The first 7 rows are patterns. Each new row is the sum of 2 different patterns, raised or lowered, with some noise. Before adding, each is slid sideways (what falls off one end comes back at the other) and multiplied by a number that may be negative. Names go in the order of the patterns.
Known rows, each followed by the names of its patterns:
[ 0.45,  2.70,  0.38,  2.38,  0.08,  3.15,  1.71, -0.09,  0.93, -0.27,
 -0.64, -0.36, -1.74, -1.42,  0.07,  0.62,  0.26, -0.57, -0.46,  0.73,
  0.81, -1.60,  0.39, -0.14, -0.69,  1.59,  0.58,  0.85,  0.81,  0.64,
  0.65, -2.80,  0.04] : (6)
[ 0.86, -0.34,  0.46, -2.82, -0.45, -1.09,  0.34,  2.28, -0.38,  1.53,
 -0.18,  0.81, -0.38,  0.51,  0.12, -0.11, -1.08, -0.33,  1.60, -1.76,
  0.55,  1.52, -0.35,  0.16,  0.64,  0.19, -0.24,  1.12, -0.52, -1.14,
  0.42, -1.57,  0.19] : (5)
[ 0.15, -1.44,  0.70, -3.14,  0.30, -1.83,  0.14,  2.63, -2.71, -0.36,
 -2.43, -3.15, -0.83, -0.13, -0.42, -0.75, -0.23, -1.29, -0.08,  0.01,
 -0.57, -3.15,  1.10, -0.55,  0.59,  1.86,  0.02,  0.68,  0.81,  0.35,
 -0.70,  0.13, -0.35] : (0)
[ 0.61,  0.95,  0.00, -0.80, -0.43,  1.69, -0.71, -0.69, -0.50,  3.15,
  1.31, -0.06, -2.47,  0.46, -0.27,  0.30, -0.73, -1.56, -0.13,  1.14,
  0.10, -1.16,  0.09, -0.35,  2.07, -1.09, -2.04,  1.13,  0.07,  0.85,
 -0.65, -2.40,  0.68] : (3)
[-2.78, -0.84, -2.62, -0.52,  1.68,  1.16, -1.23,  2.11,  2.16, -1.73,
  0.12, -0.18,  1.73, -0.95,  0.04, -0.26, -0.04,  2.40, -0.65,  0.09,
  0.78, -0.12,  1.64, -3.15, -0.32,  0.44, -0.02, -0.04, -1.88,  2.26,
  0.06,  0.19, -0.10] : (2)
[-0.18, -0.65, -0.13, -1.35,  0.12,  0.61, -0.45,  1.22,  1.00,  0.13,
  0.70, -0.06,  0.01,  2.00,  0.65,  0.50,  1.04, -0.25,  2.61, -0.82,
 -0.30,  1.99,  0.03,  0.04, -0.53, -0.60,  0.36, -0.58,  2.78,  1.49,
 -1.58, -0.07,  1.65] : (4)
[ 0.46, -0.91, -2.50,  2.10, -2.23, -0.98, -2.77, -0.19,  1.57, -0.36,
 -0.76,  0.70, -0.56, -1.19, -3.15,  0.20,  0.02,  1.10, -0.44,  1.02,
 -2.04, -1.54,  0.72, -1.78, -0.13,  0.05,  0.78,  0.72, -0.66,  0.04,
  0.54,  2.41,  2.19] : (1)

New rows, each followed by the names of its patterns:
[-0.70,  0.21, -0.72,  0.78,  2.31,  0.72, -0.49, -2.61, -2.54, -2.53,
 -2.68, -1.56,  1.83,  0.34, -1.60,  1.97,  2.78, -1.62, -1.76,  1.40,
  0.93, -2.65,  0.13, -0.65, -0.88,  1.92, -0.51, -1.12,  0.95,  0.81,
  0.80, -1.70, -0.81] : (5) (2)
[ 0.71, -0.11, -1.67,  2.17, -0.16, -0.60,  0.60,  0.24, -0.26, -2.57,
 -0.10, -0.68,  2.25,  0.71,  1.43,  0.96,  2.01,  0.43, -0.13,  0.16,
  1.41, -0.29,  0.23, -1.76, -2.94,  0.13, -0.86,  0.04, -1.28, -0.37,
 -0.07,  0.46, -1.49] : (6) (5)
[-2.77, -3.64, -3.39, -3.30, -2.45, -5.46, -2.03, -5.38, -4.01, -1.35,
 -1.57,  0.60, -3.82, -0.05, -2.16,  0.24, -2.64, -3.92, -3.49, -1.25,
 -6.09, -1.59, -2.93,  0.67, -0.29, -4.84, -3.92, -4.40, -6.23, -1.18,
 -1.11, -3.58, -1.58] : (0) (1)
[-0.34, -0.61, -0.77, -2.13, -1.37, -1.35,  0.88, -2.71, -1.84,  1.00,
 -1.47, -1.39, -0.22, -1.79,  0.72,  0.18, -1.70, -2.21, -0.57, -1.38,
 -2.20, -0.06, -1.46, -0.48, -1.90, -0.90, -0.54, -0.28,  0.24, -2.14,
  1.36, -2.52, -1.43] : (5) (2)
[-0.58, -0.98, -3.29, -1.90, -1.81, -0.15, -3.11, -2.95, -1.50, -2.81,
 -1.08, -3.74, -3.84, -0.97, -1.78, -0.75, -4.19, -3.02, -3.20, -0.30,
 -0.94, -2.98, -1.25,  0.34, -0.46, -2.50, -3.77, -1.52, -2.34, -2.61,
 -2.81, -2.21, -3.49] : (5) (3)
[-4.16, -1.27, -3.39, -1.55, -0.07, -3.78, -2.71, -3.81, -3.09, -3.55,
 -1.61, -1.33, -2.59, -1.86, -2.45, -2.02, -2.01, -1.68, -4.40, -1.82,
 -2.03, -2.46, -0.50, -1.44, -1.58, -1.02, -3.25, -2.77, -2.49, -1.84,
 -0.36, -3.16, -0.59] : (5) (0)
[-0.12, -0.69,  0.43,  1.50,  0.39,  0.80,  1.22, -0.22, -1.37, -0.26,
 -0.05,  2.27, -0.17, -1.06, -2.28, -2.46,  1.05,  0.50, -1.68,  0.92,
  0.88,  1.41,  0.05, -1.38,  1.00,  0.85, -2.19,  1.91,  0.26,  0.97,
  0.06, -0.34, -1.62] : (5) (1)
[-0.24,  2.36,  0.18,  2.02, -2.65, -1.67,  0.53, -0.85,  0.18, -1.97,
  1.97, -0.25,  0.30, -0.01, -1.31, -0.45, -2.91,  0.75,  0.97, -0.05,
 -0.73,  1.48,  1.39, -1.34,  0.32, -0.76,  1.61, -0.08, -0.31,  0.71,
 -0.02,  1.29, -0.17] : (5) (2)
[-1.55, -0.74, -2.62,  1.05, -0.20, -1.47, -0.37,  1.12, -0.40,  3.07,
 -0.92,  1.63, -2.50, -3.84,  3.45,  0.09,  0.51,  2.52,  0.90,  0.02,
  1.24,  0.38, -0.44,  1.26, -1.16, -0.98, -0.03,  1.88, -1.19,  0.25,
 -2.29, -2.39, -0.69] : (0) (4)
[-1.80, -1.67, -3.28, -0.72, -4.06, -1.84, -0.42, -1.98, -0.59, -2.91,
 -1.11, -0.86,  0.01,  0.76, -1.70,  0.11, -0.81, -0.18, -1.75, -1.14,
  0.01, -1.29, -1.75, -0.95, -0.64, -2.72, -1.07, -0.24, -1.70, -1.35,
  0.99, -0.73, -1.53] : (6) (5)
[ 0.56, -2.91,  0.93, -2.18,  0.68,  0.33, -3.84,  0.06, -3.84, -3.07,
 -0.99,  0.25,  0.03, -1.47, -0.44, -0.85,  1.74,  1.58, -0.33, -3.50,
 -1.34,  1.00, -1.60,  0.56, -2.34,  0.27,  1.44, -0.14, -1.45,  0.46,
 -0.92, -1.07, -3.92] : (0) (1)
[ 1.66, -1.39, -1.31, -2.77,  0.96,  0.73, -0.26, -0.07, -0.67, -0.79,
 -1.44, -2.95, -0.44, -0.47,  2.69, -0.33,  0.41, -3.38, -1.49, -1.25,
 -1.37, -2.43, -1.26,  0.48, -0.11, -0.36,  0.44,  0.49,  2.93,  2.53,
  0.33, -1.14, -2.07] : (6) (1)
[ 1.48,  0.47,  2.20,  0.19, -1.71,  0.43,  2.46,  2.43, -1.01,  2.25,
  0.69,  2.92,  1.41, -0.65,  1.95,  1.96,  0.40,  1.60,  1.75,  2.95,
  2.02,  1.19,  0.31,  1.93,  0.20,  3.90,  1.28,  0.23,  3.27,  0.88,
  0.78, -0.01, -0.10] : (4) (1)
[-0.68, -0.48,  0.91, -3.77,  1.23, -0.45,  1.23, -1.08, -3.80, -0.51,
 -0.69, -2.23, -0.79, -1.17,  3.24, -1.15, -1.49, -1.97, -1.00, -0.92,
 -0.79, -0.05, -2.00,  0.28,  0.54, -0.75, -0.27, -1.46, -1.73, -1.98,
 -0.95, -4.22, -4.26] : (2) (1)
[ 1.47,  0.49,  2.39,  1.10, -1.40, -0.59, -0.34,  0.24,  1.31, -2.44,
  0.39,  0.70,  2.33,  0.34, -1.24, -0.08,  1.15,  0.27, -0.85,  1.11,
  2.00, -0.51,  1.30, -0.15,  1.01,  0.00,  1.78,  1.51, -2.41,  1.23,
  0.52,  2.23, -0.04] : (6) (1)
[-0.18, -2.84,  0.64, -0.12, -1.91, -0.37,  0.06, -0.44,  0.40,  0.29,
 -0.07, -1.42, -1.46,  0.43,  0.05, -1.53,  1.57,  0.62,  0.68,  0.66,
 -1.59, -0.40, -0.78, -0.93, -1.23, -0.12, -0.92, -0.15, -0.16, -0.99,
 -0.51, -1.52,  0.01] : (5) (4)
[-0.43, -1.14,  1.11, -3.83, -2.82, -0.97, -0.74,  2.34, -0.47,  0.85,
 -1.05, -1.70, -2.86, -0.45, -3.70, -1.22,  1.31, -1.41, -2.82, -2.66,
 -0.51, -1.03, -1.60, -2.13, -3.63,  0.20, -1.40, -2.82, -0.90, -2.99,
  3.21, -1.66, -2.99] : (3) (2)
[-0.50,  1.71, -0.42, -0.22,  0.26, -1.48,  0.99,  0.74, -0.50, -2.20,
 -1.69, -0.19,  0.84,  3.00, -2.35,  1.65,  1.21,  1.90,  0.44, -0.84,
  0.17,  1.13, -2.06,  0.28,  0.58,  3.40,  1.09, -0.08, -0.09,  0.35,
 -0.46,  1.93,  1.80] : (5) (1)
[-0.27,  0.22,  2.74,  0.55,  1.30, -0.88, -1.46,  3.39,  0.75,  1.43,
  2.92,  0.89,  2.15, -0.17, -0.56,  1.51,  1.61,  1.25,  0.07, -0.94,
  3.44,  0.02,  1.71,  0.13, -1.46,  0.08,  1.29, -0.57, -0.35,  0.60,
  2.86,  1.73,  0.15] : (0) (3)
[ 0.85,  3.75,  1.15,  4.57,  1.19,  0.92,  0.10,  0.32,  1.01, -0.37,
  3.50,  2.71,  1.61, -0.35,  1.89,  1.31,  1.37,  1.81, -0.67,  1.49,
  1.11,  2.26,  0.38,  0.14,  2.64,  0.07,  0.45,  0.43,  0.53,  1.86,
 -0.28,  0.86,  0.90] : (0) (2)
[-0.47,  1.88, -0.10,  1.00,  2.56, -0.99, -0.09, -0.59,  0.01,  0.50,
  0.41,  1.97,  1.19,  0.54, -1.20, -1.22, -1.83,  0.82, -0.54, -0.96,
  0.91, -0.06,  1.25,  2.07,  0.99,  1.47,  1.77,  1.18,  0.27,  0.72,
  0.06,  1.63,  1.16] : (6) (3)
[-1.06, -5.26, -2.85, -1.76, -1.05, -2.81, -3.50, -2.80, -2.14, -3.41,
 -2.37, -2.48, -0.35, -3.61, -3.04, -4.89, -2.45, -5.72, -1.30, -2.76,
 -3.64, -0.35, -4.41, -3.34, -5.15, -5.46, -2.83, -3.14, -3.67, -5.71,
 -5.19, -4.25, -2.53] : (0) (1)
[ 0.55, -0.73, -0.05,  2.08,  0.73,  1.82, -0.07, -0.58, -0.82, -0.77,
  3.20,  2.06, -0.74,  0.43,  1.09,  1.00,  1.85,  0.97, -0.18,  0.68,
 -0.43,  0.99, -0.35,  0.09,  0.03, -0.82, -1.54, -0.81, -0.64, -0.87,
  0.84, -2.35,  1.35] : (0) (4)
[4.31, 2.60, 3.08, 4.96, 3.18, 2.69, 2.59, 1.62, 2.26, 0.69, 0.78, 2.81,
 3.67, 2.85, 6.66, 3.13, 3.55, 3.98, 5.18, 4.58, 1.28, 3.58, 3.51, 2.57,
 5.42, 3.52, 5.62, 3.50, 3.05, 3.72, 1.07, 2.00, 4.95] : (2) (1)
[ 1.80, -1.47, -0.60,  0.25,  1.56,  1.55, -0.03, -0.91,  0.88,  1.93,
 -1.08,  0.99, -1.22,  0.58,  3.11,  0.23,  1.20,  0.57,  1.48,  2.68,
 -2.75, -0.03,  0.16,  2.86,  1.33,  2.91, -0.73,  3.89,  2.41,  0.55,
 -0.93, -0.80, -0.06] : (6) (3)
[ 0.10, -0.80,  1.04,  3.92,  0.50,  0.61, -2.25, -0.08,  0.16,  0.76,
 -2.07, -0.19,  0.09,  2.10, -0.24,  0.58,  2.58,  1.94,  1.73, -0.18,
 -0.90,  0.44,  0.34,  3.47,  1.20, -1.90,  1.79,  1.74,  0.05,  0.26,
 -1.29, -1.42, -0.34] : (6) (4)
[ 1.67,  0.02,  0.07,  2.43,  0.70,  1.19,  1.26, -0.65,  1.24,  1.43,
  0.03,  0.26, -0.05,  2.39,  1.21,  1.04,  0.74,  1.08,  0.57, -1.03,
  0.26,  1.07,  2.30,  2.70,  2.47,  2.78,  1.75, -0.52,  0.29,  1.99,
 -0.66, -1.22,  1.97] : (5) (2)
[-0.23,  1.27,  0.91, -0.90, -0.05,  1.69,  0.82, -3.70,  0.19,  0.83,
  2.55,  1.13,  2.16, -0.21,  3.38,  0.82, -0.67,  0.83, -0.61, -0.61,
 -0.28, -2.96, -1.80, -0.25,  0.02,  0.48, -2.21,  0.08,  0.82, -0.49,
 -1.60,  0.33,  0.11] : (6) (4)
[ 1.01,  0.21,  0.59, -0.46, -1.87, -0.70,  0.50, -0.90, -0.43,  0.44,
  0.64,  0.38, -1.39, -1.58,  0.49, -1.52,  0.17, -0.48, -1.68,  0.21,
 -1.10,  0.47, -0.49, -2.10, -0.51,  0.02, -1.21, -2.51, -2.30, -1.86,
 -0.36,  0.65, -2.37] : (4) (1)
[ 1.25,  0.38, -0.83, -0.15,  1.14, -0.87,  0.25, -0.32,  2.80,  1.33,
 -0.47, -0.75, -0.44, -0.76,  1.30, -0.91, -1.66, -0.68,  0.16,  0.13,
 -1.51,  1.64,  0.46,  0.47, -1.27, -0.89,  0.61, -0.73,  0.33, -1.71,
 -2.16,  0.76, -0.13] : (3) (4)
[-4.48, -0.92, -2.20,  0.63, -0.62, -3.13, -0.56, -0.32, -2.33, -2.92,
 -2.83,  1.15, -0.87, -2.32, -5.63, -3.19, -2.37, -0.72, -0.10, -4.82,
 -0.08, -0.08,  0.58, -2.44, -2.99, -1.85,  0.45, -3.39, -2.79, -0.01,
  0.90, -1.37, -2.28] : (3) (1)
[-0.28,  0.25,  0.92, -0.83,  2.18, -0.91, -0.20, -0.74,  2.57,  0.89,
 -0.31, -2.78, -0.03,  0.81, -1.12, -0.19, -0.21, -0.64,  0.72,  0.41,
 -0.91, -0.35,  0.18,  1.05, -1.61, -1.32, -0.47,  0.01,  1.09, -0.97,
 -1.57, -1.70, -0.09] : (5) (3)
[ 2.09, -0.35,  1.10,  1.55,  0.91,  1.38, -0.09,  4.09,  2.73,  0.55,
 -0.40,  0.63,  0.15,  2.83, -1.09, -0.02,  0.94,  0.99,  2.24,  2.33,
  0.80,  3.13,  3.01,  1.81, -0.88,  0.62,  1.94,  3.43,  0.78,  1.13,
  2.45,  1.73,  2.67] : (6) (3)
[-1.01,  0.94,  2.01,  2.20, -2.04, -0.08,  2.38, -0.35,  2.27,  1.13,
  1.45,  2.19, -0.40,  0.33,  1.51,  2.90,  3.38,  1.59, -1.30, -1.50,
  2.72, -1.67,  0.50, -3.40,  1.68,  2.94, -0.76,  0.47,  1.97,  1.14,
  0.46, -1.98,  1.80] : (4) (1)
[ 0.76, -0.18, -2.10,  0.72, -0.56, -0.58,  1.03, -3.21,  0.72,  0.04,
 -2.22, -0.09, -0.25,  2.63,  0.88, -0.34, -1.10, -2.62, -2.70,  1.71,
 -1.91, -2.47,  0.55,  0.40,  0.60,  2.02,  0.52,  0.94,  1.80, -0.65,
 -0.95,  0.06,  0.13] : (6) (4)
[-1.74, -2.11, -2.82, -0.75, -2.18, -0.75, -0.07, -2.36, -0.31, -0.52,
 -1.24, -1.75, -1.77, -0.57, -1.28, -3.89, -4.01, -3.34, -0.31, -0.50,
  2.36, -3.68,  2.49,  0.40,  1.01, -0.94, -3.29, -1.82, -1.24, -3.34,
 -1.97, -0.41,  1.89] : (6) (1)
[-0.48,  0.66, -0.14, -0.05,  1.58, -0.78, -3.12, -0.02, -1.35, -0.80,
 -2.02, -0.84, -1.18, -0.04,  1.24,  0.00,  1.62,  0.83,  0.03,  0.33,
 -0.99,  2.58,  0.69,  1.38, -0.80, -2.61,  1.33, -1.79,  0.35, -0.44,
 -0.48, -0.83, -0.57] : (6) (5)
[ 0.37, -2.32,  1.44, -0.36,  0.19,  0.07,  0.20, -0.27,  1.72,  0.75,
  1.37,  1.40, -1.65,  3.88, -0.99, -1.43,  2.17, -0.08, -0.43, -0.59,
 -0.34, -0.61,  0.03,  3.53,  1.00, -0.16, -0.38,  0.78,  0.11, -0.92,
  2.30, -0.75,  1.11] : (5) (4)
[-0.67, -0.13, -0.34, -2.70,  0.44, -3.49, -1.83,  1.80, -0.45, -1.84,
  0.05,  0.18, -1.01,  0.71, -0.94, -1.14, -1.07, -1.45, -3.26, -0.51,
 -2.27, -0.59,  0.91, -4.05, -1.53, -2.45, -3.30, -0.93, -3.15, -0.08,
 -0.78, -2.61, -1.42] : (0) (4)
[-2.52,  0.40, -0.94, -0.32,  5.68, -1.73,  0.11, -1.62, -2.26,  1.42,
 -1.11,  0.39, -0.15,  0.55,  1.67,  1.13,  2.79,  0.53, -3.47,  0.95,
  1.20, -0.29,  1.04,  2.11,  1.23,  1.72, -0.20,  0.88,  0.90,  0.58,
  1.06, -2.42,  2.01] : (0) (2)
[-0.59, -1.18, -0.19, -2.30, -2.82, -0.84, -2.71, -1.39, -2.31, -0.36,
 -3.42, -1.44, -2.67, -0.81,  2.13, -2.18, -1.32, -3.75, -5.29, -0.79,
 -2.68, -2.18, -3.57, -1.69, -1.32, -1.54, -1.75, -1.38, -4.34, -1.27,
 -3.55, -0.63,  0.12] : (0) (1)
[ 1.18, -0.59, -0.94, -1.25, -0.01,  1.69, -3.06, -0.30, -1.15, -0.71,
  3.42,  0.32,  2.06,  0.45, -2.78,  0.11, -0.23, -3.23, -1.39,  0.82,
 -0.94, -0.95, -3.09,  0.25, -1.27,  1.59,  0.23, -4.44, -0.04,  0.34,
 -1.74, -1.32, -2.66] : (2) (4)
[ 0.53,  0.57,  2.01, -0.11,  0.68, -2.42,  0.07,  2.25,  1.66,  0.56,
  2.39,  0.00,  3.87, -1.04, -0.13,  1.08, -0.21, -0.44, -1.49,  0.45,
 -0.90,  0.25,  0.51, -1.84, -1.12, -2.28,  0.29,  2.00, -0.34, -0.63,
  1.48,  1.12,  0.17] : (6) (2)
[-0.38,  2.84,  1.83,  1.58,  0.17,  2.85,  1.01,  0.85,  1.74, -1.25,
  2.00,  1.90,  0.75,  1.85, -1.44,  3.42,  0.99,  1.42,  3.06,  1.26,
  3.72, -0.28,  2.08,  1.11,  1.80,  3.40,  2.05,  2.52,  1.53,  1.24,
 -0.44,  2.62,  0.87] : (5) (2)
[ 2.85, -1.03,  0.57, -1.10,  0.64, -3.97, -0.70, -1.99,  1.00,  0.28,
 -0.15,  0.25,  1.25,  1.77,  1.67,  0.31,  0.18,  0.81,  0.23,  1.13,
 -0.91,  0.71,  1.31,  0.78, -0.05, -0.40,  1.41,  1.01, -0.57, -0.70,
 -1.02, -0.17,  0.54] : (6) (3)
